The first 10 rows are patterns. Each new row is the sum of 3 different patterns, raised or lowered, with some noise. Before adding, each is slid sideways (what falls off one end comes back at the other) and multiplied by a number that may be negative. Names go in the order of the patterns.
Known rows, each followed by the names of its patterns:
[0.62,1.85,-0.51,-0.89,0.36,-0.34,-0.94,1.44,-1.11,1.54,0.15,1.15,1.51,1.06,-0.17,0.23,0.34,0.75,-1.50,0.73,1.09,1.53,1.28,-0.60,-1.82,0.13,-1.88,1.91,-0.63] -> vev
[-0.79,1.90,-0.79,0.25,-1.62,-1.14,-0.29,-1.19,0.22,0.12,0.95,-0.64,0.03,0.07,-1.32,-0.10,1.11,1.37,1.12,1.34,0.15,0.94,1.23,1.53,1.43,-1.00,-1.61,-0.60,-1.24] -> pabo
[0.95,-1.01,-0.94,-1.06,-0.33,1.88,0.98,-1.19,-0.43,-1.72,0.36,0.76,0.45,-0.60,0.69,1.85,-1.37,-1.35,1.13,-0.76,-0.67,-1.82,-0.32,0.66,-1.66,-0.04,-0.41,1.77,1.53] -> Solak
[1.60,-1.14,-1.56,-0.50,-0.71,0.76,1.12,0.91,-1.25,0.29,-0.62,-0.54,-1.29,-0.38,0.06,-1.65,-0.98,0.58,1.85,-0.57,-0.66,-0.50,1.49,0.11,-0.12,-1.34,1.89,0.77,1.90] -> larub
[0.96,0.78,-0.04,0.88,-0.78,0.37,-1.89,0.52,-0.70,0.63,0.91,0.39,1.70,-0.84,0.03,-0.20,-0.50,1.80,1.88,0.95,-1.60,1.66,-1.65,-1.40,1.59,0.28,0.46,1.47,-0.81] -> Mema
[-1.35,-1.72,0.13,0.83,0.78,0.41,-0.77,-1.52,-1.41,-0.35,0.36,0.84,0.16,-1.04,-0.85,1.10,0.00,1.02,1.42,1.35,-0.58,0.88,1.25,1.85,1.83,1.23,-1.08,0.17,0.38] -> sev
[-1.54,1.49,-1.52,1.67,0.01,1.79,0.57,0.97,-0.85,-1.52,0.86,-1.63,1.27,-0.56,1.25,-1.80,0.92,-0.54,0.88,1.35,-1.45,0.91,-1.04,0.71,-0.48,-1.16,-1.80,0.02,0.25] -> Resu
[-0.58,-1.27,-1.83,-0.85,0.71,-1.76,-1.75,0.66,-0.08,1.05,-1.18,-0.91,1.45,1.20,-0.93,-1.91,0.76,1.05,-1.55,-1.33,-0.73,1.04,0.21,-0.31,0.35,1.12,-0.92,1.49,-0.30] -> bom
[0.59,-0.10,-1.29,-0.22,1.56,0.39,0.15,-1.49,-1.25,-1.84,1.25,-0.78,0.28,0.29,-1.42,-1.40,1.36,-1.20,0.09,0.63,-0.87,-1.08,-0.55,-0.67,-1.20,0.62,-1.83,1.09,0.63] -> pumu
[0.28,1.18,0.36,-1.54,1.40,-0.07,1.79,1.90,-0.88,-0.93,-1.62,0.53,-1.88,0.14,0.91,0.97,-0.78,-1.78,0.65,0.43,1.06,-0.48,1.54,0.77,0.18,1.08,-1.26,-0.54,0.59] -> Gof

New rows, each followed by the names of its patterns:
[-2.00,-0.56,-0.94,0.20,-0.40,1.08,2.60,0.96,3.68,-0.38,0.92,0.39,1.99,2.84,0.69,-0.40,-1.91,0.73,-1.47,1.76,-1.25,-1.07,3.37,2.55,1.47,-0.52,0.47,0.98,4.20] -> Resu bom Gof
[-0.12,-2.12,-0.66,-1.98,-2.69,-0.42,-2.52,-0.14,-2.58,-1.03,-2.19,-1.80,-4.42,0.95,-2.16,-1.49,-0.18,-0.78,-1.03,-2.04,-2.12,-2.15,-0.77,-2.37,0.40,-0.56,1.66,-1.28,-2.39] -> vev larub pumu
[0.22,2.27,-0.92,0.65,-2.80,1.15,-1.32,-2.14,-2.53,-0.11,-0.23,-1.37,-0.19,-0.71,-0.38,-1.92,-2.10,-0.95,-1.08,-0.78,-2.93,0.08,-2.78,-1.66,1.52,0.43,-1.50,-0.52,-2.75] -> vev bom pumu
[1.09,-0.42,2.33,1.67,2.55,2.11,0.93,1.17,2.48,3.46,2.77,2.78,0.45,1.26,1.11,3.07,1.36,1.52,0.37,1.25,1.99,0.42,0.79,-0.14,1.13,-0.88,1.52,2.10,3.08] -> larub sev Resu
[-0.51,-0.05,0.95,0.74,-0.52,-1.16,1.90,1.02,0.23,0.20,1.42,2.43,0.09,0.45,0.77,1.19,0.46,-0.34,1.39,0.97,0.47,1.10,-0.08,0.79,-0.36,-0.71,0.84,1.05,0.85] -> Solak bom pumu
[-1.27,-0.13,-3.30,-1.43,-2.43,-3.31,-1.92,-1.96,-1.23,-0.37,-0.23,-3.50,-2.99,-0.89,0.31,0.20,0.93,-1.17,0.66,-1.85,0.51,0.76,-0.80,-1.14,0.45,0.08,-1.12,-1.28,0.64] -> Solak larub sev
[4.32,1.15,1.85,1.18,2.78,2.55,1.49,3.29,-1.67,1.00,0.79,2.00,3.64,3.00,3.16,0.72,2.41,0.63,0.70,1.63,3.35,2.71,-1.60,1.62,0.78,2.30,2.03,0.76,2.31] -> larub Mema bom
[0.17,-3.09,-1.40,-1.97,-1.60,0.63,-2.12,0.23,-2.30,0.20,-0.86,-1.73,-3.43,-0.50,-0.10,-3.41,-0.78,-2.27,1.75,-0.92,-1.21,-1.78,0.93,-0.63,-2.55,-1.96,-0.14,0.76,0.18] -> larub Resu bom
[0.38,0.84,1.50,-2.28,1.26,-0.17,1.23,-0.17,-2.52,-0.50,-0.02,-1.54,-1.96,-0.45,-1.86,1.49,-0.31,-1.92,1.96,-0.92,0.44,-0.57,1.11,1.22,-1.33,-2.51,-1.27,1.94,-0.06] -> Resu bom Gof
[-1.65,-1.29,1.13,-1.19,0.39,1.39,-3.41,-0.56,-0.97,-1.43,1.13,0.84,1.01,-1.42,0.54,-1.49,-1.20,-0.64,-0.94,2.39,-0.40,-1.00,-2.03,-1.53,-2.37,-0.05,-0.80,-1.84,-1.34] -> pabo pumu Gof
[-2.19,-0.58,-1.57,-0.94,-0.69,1.52,1.10,-1.81,0.30,-3.24,0.11,-4.03,-2.09,-1.56,-0.72,-3.31,-3.13,0.13,-0.78,0.17,-0.79,-0.86,-0.01,-0.93,-1.58,-2.55,0.61,0.25,-0.26] -> vev bom Gof
[-0.46,4.23,2.02,2.02,2.94,2.09,2.57,1.82,1.05,1.26,2.79,-0.59,1.71,-0.01,2.10,3.96,3.14,3.19,1.13,0.29,1.00,0.64,3.54,4.87,3.12,0.73,1.63,-0.96,0.01] -> vev Solak Mema
[1.59,0.72,0.92,3.87,1.82,6.78,0.59,3.24,0.46,2.42,-0.99,-0.82,4.11,1.23,2.42,0.11,2.23,-0.83,2.94,2.18,2.85,5.08,1.87,2.51,-0.50,1.57,0.74,1.65,0.59] -> Mema Resu Gof
[1.42,-1.04,2.79,4.29,5.11,3.06,-0.77,-1.36,0.21,1.19,1.33,3.05,2.16,0.21,1.17,1.92,0.17,-0.14,1.70,2.15,-1.70,0.25,0.70,1.41,2.27,0.26,3.20,3.47,3.58] -> larub pumu Gof
[-0.12,-0.12,0.12,1.99,0.54,0.73,0.30,-0.66,1.14,0.47,0.78,0.82,-0.20,-1.01,-1.17,-0.06,0.68,2.71,2.98,-2.16,-0.45,0.16,-0.74,2.47,-0.06,0.34,2.09,-0.40,-2.31] -> vev Solak pumu
[1.70,-0.36,1.38,0.31,1.23,-0.39,0.84,1.42,0.68,0.88,2.06,-0.85,0.40,-0.06,-2.34,-0.08,1.04,1.69,2.57,-0.91,-0.75,-2.24,-1.41,-0.94,0.87,1.06,0.86,-0.65,-2.22] -> vev sev Gof
[-1.38,-3.56,0.18,-2.09,-1.39,-2.90,-2.71,0.30,-3.10,-0.37,-2.66,-2.21,-0.23,-0.50,-0.77,-0.59,-1.05,-4.00,1.68,-4.83,-2.60,-2.72,-3.12,-1.02,0.73,-0.13,-1.59,1.26,-2.37] -> Mema Resu Gof
[3.30,-0.61,0.14,2.32,-1.24,1.70,3.45,-1.12,1.66,-1.39,-0.45,1.05,0.51,0.78,0.68,3.98,1.20,1.79,-2.41,-1.79,-2.03,0.13,2.34,0.52,-3.05,-1.43,-0.38,3.18,2.58] -> pabo Solak pumu
[0.34,-1.16,0.55,-1.46,-0.90,-0.59,-0.14,-0.80,-1.99,-1.00,-0.53,0.12,-0.82,1.16,-0.31,-2.90,-2.80,-1.67,-1.18,-0.80,-3.03,-2.28,-1.72,0.28,-0.55,-1.13,-0.18,-1.59,-1.17] -> pabo larub Mema
[1.90,0.74,1.90,3.58,-0.71,3.21,1.91,3.18,3.69,0.94,3.08,2.35,1.15,-1.43,0.63,1.06,2.93,3.73,4.19,2.33,0.58,0.46,2.42,2.95,3.53,0.21,1.57,1.57,3.72] -> vev Solak Mema
[0.47,-0.19,2.27,0.91,1.16,0.63,2.97,0.69,1.80,0.43,0.90,0.40,1.78,0.03,2.86,1.60,0.62,-0.34,2.71,2.84,-0.47,1.27,-1.28,1.85,2.46,-0.87,-0.44,2.03,4.66] -> Mema sev bom
[-1.38,-1.30,2.16,0.31,2.22,-0.05,-0.40,-0.45,-0.40,0.16,0.45,1.15,-0.39,1.68,1.79,-2.52,-0.64,1.99,2.25,2.00,1.88,-0.38,2.17,0.51,1.73,2.43,1.46,-1.12,1.26] -> pabo Solak pumu
[0.29,1.76,1.65,-1.19,-0.10,-0.42,-0.59,-1.18,2.28,-1.90,-0.14,-0.40,-1.14,-0.19,1.21,-1.29,0.02,2.75,-0.61,0.60,1.47,0.37,-1.03,2.53,0.78,3.84,3.54,2.29,0.13] -> pabo sev pumu
[2.70,3.40,-2.22,2.99,-0.06,-0.79,3.41,2.80,1.30,3.11,1.99,1.49,3.47,-0.55,0.97,-0.68,-0.31,-1.59,2.68,0.04,1.48,0.55,2.23,1.78,-0.92,0.03,-0.04,1.75,3.86] -> vev pabo Mema
[-0.06,1.95,-1.26,-0.06,-2.07,0.65,1.99,0.83,0.73,-0.86,-0.74,-0.22,2.57,0.82,0.59,0.52,-1.46,-1.58,0.03,0.82,-0.46,0.74,-0.99,-0.01,-0.66,-0.31,-2.41,-0.56,-1.81] -> sev Resu Gof
[-1.58,1.42,-2.32,0.95,-0.30,-1.59,-0.71,-0.53,-0.65,-0.29,1.69,-1.44,2.34,-1.69,-0.24,0.15,0.74,0.85,-1.04,-2.93,-1.23,-2.53,0.36,1.86,1.01,-1.01,-1.58,-2.93,-1.17] -> vev pabo pumu
[-1.31,-1.64,1.45,-0.22,-0.65,-1.42,-0.22,-2.80,-1.00,0.16,-0.28,1.45,-2.14,-0.73,-0.40,-0.65,1.38,0.74,0.16,-3.13,1.25,-2.57,-2.05,-0.56,-0.97,-1.13,1.73,-3.88,-0.51] -> larub Mema bom
[0.77,1.19,-0.09,-0.85,2.78,0.27,1.51,-1.46,-0.60,0.09,2.69,0.59,-0.39,2.20,0.11,-0.46,0.40,0.71,0.99,1.59,-0.12,-0.22,1.84,-0.44,1.46,0.64,-0.31,1.39,1.00] -> Resu bom pumu
[-0.17,1.57,-0.32,0.84,0.54,-1.40,-0.64,-2.29,-0.53,-2.00,0.51,0.37,0.71,0.57,2.21,2.09,-0.66,1.92,1.05,0.17,3.19,2.98,3.42,0.35,2.55,-2.63,-0.44,1.83,-0.68] -> pabo Mema sev
